The rows of a group lie close to one hidden flat surface of 13 dimensions, which passes through zero. Surfaces can cross.
Known rows, each followed by its group:
[  4   3   2  13  11  12 -11   5   1   5 -20  -5 -20   3  17  10 -27   6
 -23] | F
[  4   0   7   2 -26  10  -2 -12   2   4  -2   8   1   0  -5  19  -4 -16
  -4] | A
[  7   7   5  -6   7  11   1   3  -5  -6  11  11  -3   7 -18   7  -6  -4
  -1] | Q
[  4   7  -4  12 -13   6 -13  -5  -1   0  10 -17  15   9   3  10  -5 -13
   1] | Q
[  3  -9  14  16  -4  -5   2   4   7   3  -1   3  13 -13   8   4  18   2
 -10] | F
[  4   1  -4 -12  17   2  -4   6  -8 -17 -17  16  -2  16   3 -15  -5   9
   7] | R
[  0 -10 -11   5   1 -14 -24  -8  20  -9 -16 -27   1  -2  -8  17   9 -19
   3] | K
[ -5  -9  -3  16  -4  -1  -1  -5  17   9   4 -11  14   1 -13   5  12 -11
   6] | F
[  9   8  -2  -6  -1  -7   4  -1 -12 -12  -3   1   4  13  -2   4  -2  -7
   0] | F
[ -4   4 -18   5  -1  -6 -10   0   3  12  -2   4   0  -8   6 -10  -8   6
  -3] | R
[ 21  -7 -19 -16  -1   4   1   1 -24 -12  -2  -4  -1   2  -5  20  -2  -2
 -13] | K
[ -2  13   4  -7  -1  -8   6   7   4  -2   6  -5  -7  -3 -15  -9  -8   3
  -8] | K
[13 -7 -3  7  6  4 -2  9  1 -6  1  8  0  8 -3 -9 -3 -5  8] | K
[ -4 -14  13  11 -10   8  -6  -2  15   2  -3  -5  17   1 -11  -2  16  -3
   7] | F
[ -7   2 -14   6  -7 -25  -1 -13  10   3 -20   5   8   0 -10  -5   8  -7
  20] | A
[-8 -2 -1  2 -4  1  1 -6 -5  8 -9  9  9  1  2 -7  6  9  2] | R
[  3   5  -3   4 -11  -5  15  -6   7   6   8 -17   6   4  -9  14 -14 -11
 -14] | F
[ 4 -3  0 13  0 -3  0  2 -2  3  4  5 -9 -5 11  3  6 -6 -2] | K
[ -2  -4   5  -1   3  -6   4  -4  13  -9   0 -13   4   8   6   0  -1 -10
  12] | R
[  2  -8 -10   7  -6  -4  -3  -3  15   9  -4   2  11  -8  19  11  -6 -10
  -4] | Q
[-12   0  12  -5 -12 -15   8  -9   1   6  11 -30 -14  -6 -10   0   9  -5
 -24] | K
[ 11   8   9   4   2  -2 -23  -1  12   0  -4  16   2 -14  10   6 -10  -3
  14] | Q
[ 12  13  16  -8  10   8   2   7  -8  -6 -11  -5  -8   2   2   0 -32  18
  -1] | A
[  7   4   4  14   2   2  -9  10  -5  -5   3  -4  -9  -2  -7   5   4  -2
 -15] | Q
[-18  10  -7 -24   2  10 -11   0   3  -8   6   0  -7   4 -12  -5  -2   4
   4] | A
[  2  11  -1  15  -1  -2 -12  -6  -8  16  21   2   5 -20   2  17  14  -1
   4] | A
[ 14  -1   7  -2  12   5  -1   1 -18   7  21   1  -8  -6  12   0  -5   5
  -6] | A
[  2 -15  -2  -8   5   2   7   5   9  -4 -12   4   0   2  -5 -11  -5   5
   2] | F
[  4 -13  27  -8  -5   6  15  -2  -8 -15  -6  -8  10  19  -7  -2  11   1
   1] | Q
[ 14  -9  -2   7  10 -17   7  -3 -19   1  -6   3 -15   0  -9  -2  12  -2
  -6] | Q
[  2  -7  10   7   8   4  -3   6   6  -4  -3 -10   9  -3   4   4   8   5
   1] | A
[ -1   5   3  -9   9 -19  11 -18 -17  14  12   3  -6  -4  18  -5  -2   5
  -5] | A
[-23  24 -18   1   2   7  -6   0  11  10  10   2  -7   0 -19   2  -8   2
   5] | K
[  4   1   9  -3   7   1 -10  -1   3  -6   6   4   2  -7  26   4  -1  -4
  14] | F
[-16 -14  -4  19  -9   6  17  -1   2  12   5 -22   1  18  22 -15   2  -5
  -6] | A
[ 17 -11   5  -5   1   0  -3  -4   1  -2  -2   8  -2   3  -1   1  -8 -10
  -7] | F
[-14   5 -11  -6  -5  12  -2   2  -6   7  15 -10   7   7  10  -9  -6   7
 -14] | A
[-20 -12  -7 -14  -2  15   0  -4   4   6   3   5   5   1   2  -6   8   6
  -4] | Q
[  3   4   2   0   3  -2  -1   0  -7   4  11 -18   7 -10  -2   5   4   8
   4] | Q
[ 4 -9  8 -5 -4  2 -3  1  2 -5 -3 -3  8 -3  0  0  2  2 -6] | A
[ 14   9   8   1  -1   1  12  12 -14 -11   4  -6  -5   2 -10   6  -5   4
 -10] | R
[ -9   3   0 -13   7  -2   7   0   0 -10  -5  -4  -4   4   0   6   4   3
   2] | R
[ -8   5 -26   3  -7  -2  -1   0  -5  18  11   1   7  -6  -2 -11  -3   8
  -6] | F
[ -3   9 -11   2  -4  -5   6  -3   1   7   3   6  -5   2  -4  -8 -12  -2
   9] | Q
[ -1  -6   3  -6   2  -2  10  -3   3  -1 -11   3  16   1   8  -6  -5   9
  13] | Q
[ 2  1  0  4 13 -2  8 -7  3 -1 -9  5  2 11 12 12 -6 -6  2] | A
[ 25   4   7   3 -14  -1 -14  -1  -3 -12 -25  35  26   3  18   9 -13  -5
  -4] | K
[ -2   7 -12  -5   5  -7   4   0 -11   1   0   7  -5  -2   2   7   5   3
 -11] | R
[ -2   3 -11  -2  -5  18  -7  -4  15  11   6  27   9   2 -11  16 -13 -13
 -11] | K
[ -4  -2  11  -8  -1   8   5  -7   2  13  11  17 -24  -8  11  -8 -14  -2
   9] | F
[ 11   3   3 -11   8 -14   2  -8   0   2   3   4  -4 -13  12  17  -7  -5
 -12] | A
[-22   9 -12   2   5  12   8   1   9  13  -7  -3 -17  -3  18   7 -15   9
   4] | F
[  2  10 -14   1   5  -4   5   4 -12  11   9  17   1 -13   4   1  -2   9
  -5] | F
[-12   7   0 -11  16  10  24   0   2   0   0  10  18  11 -18  12   0  12
  -2] | K
[  9  -5 -11  26   6  -1 -11   5  10  16   4 -18  -4 -14 -19   5  -1   1
   8] | Q
[ -6  -2  -4  -2 -12 -11  19   9   2   0 -16 -10  -9  -3   1 -14  -9  11
 -15] | R
[ -6   8  15  12  -4   6  -5  -2  -6  10   7 -20 -10  -6   4  -2  -3  10
   8] | A
[ -7  -7   3   2  -6  -8  -4  -3   8 -10 -16   4  -2   3 -11   0  19  -9
   9] | K
[-10   7  -9 -19   8  14  -5  -6 -16   2   8   6   5   6  -4  -1  -1  13
   3] | R
[ 11  -3   7  -6  -4   7  -2   0  -5 -19  -5  -6  -1  25 -11   0  -6 -14
   8] | R
[  1   6  -8  13   8  -1   8   4   2   7  -6 -13  -7   6  -5   0 -18   6
  -7] | F
[ -1   6   1  12   7  -4   1  10   2  -2 -10   9  -1 -10  17   0   3  11
   9] | K
[-12   8  -2 -19   0  10  -7  -6 -11 -11  -4   1 -11  10  -6   9   6  -1
  -1] | R
[-2 -4  2  4 -1 10 -6  0  2  8  2 17  2  1 -6 -8  2  0  7] | K
[17 11  7  1 10 -5 -3  3 -8 -1 20  4 -4 -9  4 14 -2 -6 -5] | R
[ -5 -17 -20 -17 -12  14 -15  -3   4  -4 -15  -8  -5 -11   0  16   2  -2
  -2] | K
[ 3  0  6  3 -3  3 -6 -5 -1  6  5 13  7  3 -3 -5 -2 -4  3] | K
[ -8  -1  -7  -8  -2   6   8  -3  -1  -4  15 -21  12   6   4  15  12  -6
 -10] | Q
[-12  -9  -7 -16 -26  17   4  -3   1   7  -9  -4   3  10 -22 -15 -12   7
 -13] | F
[ -2   5   4  15  -3 -16 -19   4   9   1  12 -18 -16   3   9 -26  -1 -13
   7] | R
[  6 -13  -2   1  -4   9 -10  -6  -5   5  -4  28  -4   4  -5  -8   4  -7
   6] | R
[ 16 -15  -7  36 -13   2  -1  -1  -6  29  -9  14   0  -1  -9  -8  -7   0
 -10] | Q
[ -8  -9   2 -10   9 -11  13  -6   8  -1  -1   6  -8  -3   8   4  11  -6
  -9] | A
[  2  -2   9  -3   2  -2   5   1   6  -8   3  -9 -12   2  -7   9   3 -10
  -8] | Q
[  3  17  -5  -4   7 -14   8  -1  -3   0   0  10 -11 -12  -8   7  -3   4
  13] | R

New rows. What belongs after each?
[  0  12  -8   7   8 -14  15  -5  -8  -1   8   2  -2   7   2   3   8  -7
  12] | F
[ 16  12   8  -5  18 -11   1   2 -13  -9  10   3  -7   4 -13  -7  -3   2
  22] | F
[ -1  -4  -7  14  -5  -3  -3   3  11   2   6  -7  10  -4   3  13  16 -13
  -3] | A
[  0   3   8  -2   7   7 -14   2  -1   3   4   6  -8  -8   9  -6  -4   8
  12] | F
[ -4   7  -9  -2   1   5  -6 -16 -11  11  14 -12  11  14  -9   8  -4  -3
  -1] | K
[  5  14  -8  -7  -1  -6  11   6 -13  -8  -2   6  12  -3   2  11   0   8
 -13] | F
[ -9  -3   0  13   2   3  10   3   0   2 -17  -2 -13   9   5   0   2   4
  -8] | F
[  3   3   7  -9  29  12   3  -5   2   4  -6  10 -14   5  10   8 -28   9
  12] | A
[ 11   2  21   5 -11 -13  15   3  -4  -2 -19  18 -14 -19 -14   3   1   7
  -3] | A
[ -4  -6   7  -1   5   3   1  -4   9   9   6  -8   1 -11 -15  -4   3   8
  28] | Q
[ -3  11  -7  -4  25  -1   5   3   0 -11 -15   8 -22  -1  18  21  -3   0
   2] | F
[  2   8 -24   2  13 -12   1  -2  -5   2   1  -7 -12   5  -4   6  -8  -8
  -8] | F
[-14  17  -3  -4   2  -5 -17  -6  12   2   1  -3 -17  -8  -7  -5  -7  -3
  28] | R
[ -2   2 -11   3 -10 -10   9  -5  -8  12  -5  -1   9  -2  15 -10  -8   8
   2] | Q
[ 12   4  -9   4   0  14 -24   0  -7   7   9   1  22  -1  -3   4  -9   6
   8] | A
[ 8  0 10  6  2 -3 -2  2  2  1 -9 16 13 -7 10  0  2  6 10] | Q
[  6 -16  24  -7  -3   2  11   1  -3  -9  -5   1 -12   4   1  -3   4  -3
  -5] | A
[ 10 -23   2   7   7   0 -13  -7  -1  11   8  -2   2 -10   6   2  11  -5
   6] | K
[ -3  -1   1  -8   2  -2   3  -6  -8  15  18 -13 -10 -16 -13  -5  -2  12
  11] | Q
[  6   5  26   0  14  14  13  11   4  -4 -13   6 -16  -5  -3   5 -22  17
   1] | F
[-25  -5  11  -2 -13   7  -2  -5  16  10  -1  -9   0  -1  -6 -13   2   4
   3] | K
[ -3  11  -1  24 -12   6  -6  -7  -8  11  -1  -5   9   6  -8  16   4  -3
 -14] | F
[  5   7   4  24  -1 -12   2   2 -13  -1   4  -1  13   6  12  -9  14   0
  11] | F
[  2   2   3 -30 -14   5 -20  -9  -6  -7  15  12  10  -8  -1   0   5  -5
   6] | F
[  0   9   3   5   4  -8  -7   2  -1  10   7  20 -11 -17  13 -15   0   6
  16] | K
[  8  -8  -3  -8  16  -4   6  -5   5  13   5  13  -9 -17  -8   5  -4   3
   6] | Q
[ -9  14   0  10   8 -10 -10   6  12   4   2  -2  -5 -11  -2 -14  -2   5
  15] | K
[ -4 -13  -3  -4   5 -13 -19  -8   1  -9 -22 -10   0   0  16  -9  14   2
  14] | Q
[  9   9  -9  -1  -6 -12   5   5  -1  -2   0  -1 -17 -12  -4  12 -11  -7
 -15] | R
[ 15  -7  -6  -4  -8 -11   0 -12  10  -5 -10   3 -11   5  -8   7 -13 -25
  12] | A
[ -7  -3   0  -3 -16  -2  -4   4  -5   0   4  -3  13  -8  18  -9  13   6
  -7] | F
[-2 -9  4 -3 14 11 12  3 10  6 14 -5  3  7 -8 -6 -7  2  1] | K
[  0   7 -13  16  -9  19 -16  18   5  -1  -6  -7  -2  10  -5 -17 -19   3
   6] | K
[-22   6  -8   1   2   8  11  -3  -4   0  -2  -3  -1   9   2   7  11   5
  10] | K
[  0  -7  -3  -7 -15   4   6  -8  -2   3   0  11   3   5   5  -3  -5  -9
  -2] | F
[ -1  -2  10  -5  -2   8 -11  -2  -5  -4   1  13   2  -1   4  -3   7   2
  12] | F
[ 15  11  15   6   3 -12  -1  -2  -8   5  17   3 -18 -21  -9  12   3  -6
   0] | Q
[-10   2   6  -6   2   0   0   2  14 -12  -1   3   1   2   4   5  10  -8
   9] | Q
[ 4 -7  3  2  1 -2  2  5  1 -4 -3 -9 -8 -6 21 -1  0  1  2] | K
[-12  -3   6  -3  -6   5  26   1   2   8  -3  12   5   6  -8 -18  -2  12
  15] | Q
[-10 -15  -5 -20  -9   3  -1   0  13   6   9 -12  -7  -8  -4 -18  -7   1
  -1] | F
[  1   5  -8   5  -4  -3  -4   0   1  -6 -19  -5   5   7  -3   4  -6  -1
   1] | R
[  9  -5  16   5   8  -4   3  -4  -7   5  10  -5  15  10   2 -13  -2   4
   3] | K
[ -1 -12  -3 -24   2   7  -3 -14   1  -4   1  12  -7  11   1   8  -3 -15
  -8] | Q
[ -7  -7 -18  15   2  23  -5   4  -7  14   2   1  -8  -6  20  15   4   3
   1] | K
[ -6   2  -3   0  -9   5   0  -2   6  -1  -1   3   1  10 -14   4   0 -10
 -10] | K
[ -1  -4  -2  -2  -3 -14  34  -8   8  -2  -3   2  -5  14 -10  -1  -5 -13
  13] | Q
[-20   1  -8  -5 -16  17   0  -7  -1  14   0  11   5   0  -9  -7   3   7
   8] | F
[-16  15 -19  18   6   5  -3  11  12  -1 -14 -19  -5  -2   2  18  -1   5
  -2] | K
[  2   6   1 -15 -10  -7 -21 -18  10   6   5   7  12  -3 -11   0 -13  -9
   2] | K
[  7  12   1  14  -8   3  21   8 -11  11  10   1   5   1  -8  -2 -11   8
 -10] | Q
[ 25 -14   4   6  -9  -9  -6 -17  -9   5 -11 -14  -1   8   7   4 -16 -14
  -7] | Q
[ -9   2  -2  -5  -6   6 -10  -3  -8   0   6  -5   7   3   4  -2  10   1
   0] | Q
[ -7  -1   0 -15   2  -7   7   2   2  -5   2  -9 -15  -3   0 -10   0   2
   0] | F
[ 16 -21  -4  -7  -9  -1   7  -2  -7   8  13  12  -7  -4   6  -3  -4 -12
 -11] | A
[ 1 -9  4 -4 -4  2 -4  0  5 -6  0 -4  0  1 -5 -1  7 -6  1] | A
[  3  -9   2  11  14 -11   3   4  15   7  11  -6  -1 -10  14  -7   3  -3
  16] | F
[ -3  -2  19   8 -14  22  -1   0  -5   7   4  -9  -5   2   2   0 -11   5
   0] | A
[  9 -13 -14 -17  -4  -1 -11  -2  12   9   9   6  -5 -19  -8  -1 -12  -6
   3] | A
[  6  -3  -3   3   4  -4  -6   1  -1   3   5 -16  -7  -8   6   0  -3   0
  -3] | K
[ -1   0  -2 -11  -8   5 -12   0  -4 -10  -9  -7   6   4 -12   5   3   1
 -13] | F
[-22   7  -7  -7  -2   4   9  -7  -1  -2 -11  10  11  21   2  -5   3   2
  -6] | A
[-4  3 13 -7  7  9 10 10  6 -8 11  2  1 -5 -4  9  8  4 -5] | Q
[-11  10 -12   5   6   7   1   2  -7   7   5   6   5   9   3  -9  -2   9
   3] | A
[ 18  11 -18  13   5   0 -15   0  -2  14  -3  23   7  -2   3   1 -25  -1
   3] | Q
[  4  -4 -13 -23 -11  -1  -2  -3 -32 -11  -3  -7 -16  -1 -11  -3  11   6
   4] | K
[ -4  13  -2  -5   5 -10   0 -10  -4   1  10   8 -18  -5  -6   8   8  -8
  10] | A
[ 13   0  -4   4   2  18  -7   8  -9   7   6  -2   2   3  -9   4 -13   6
 -23] | Q
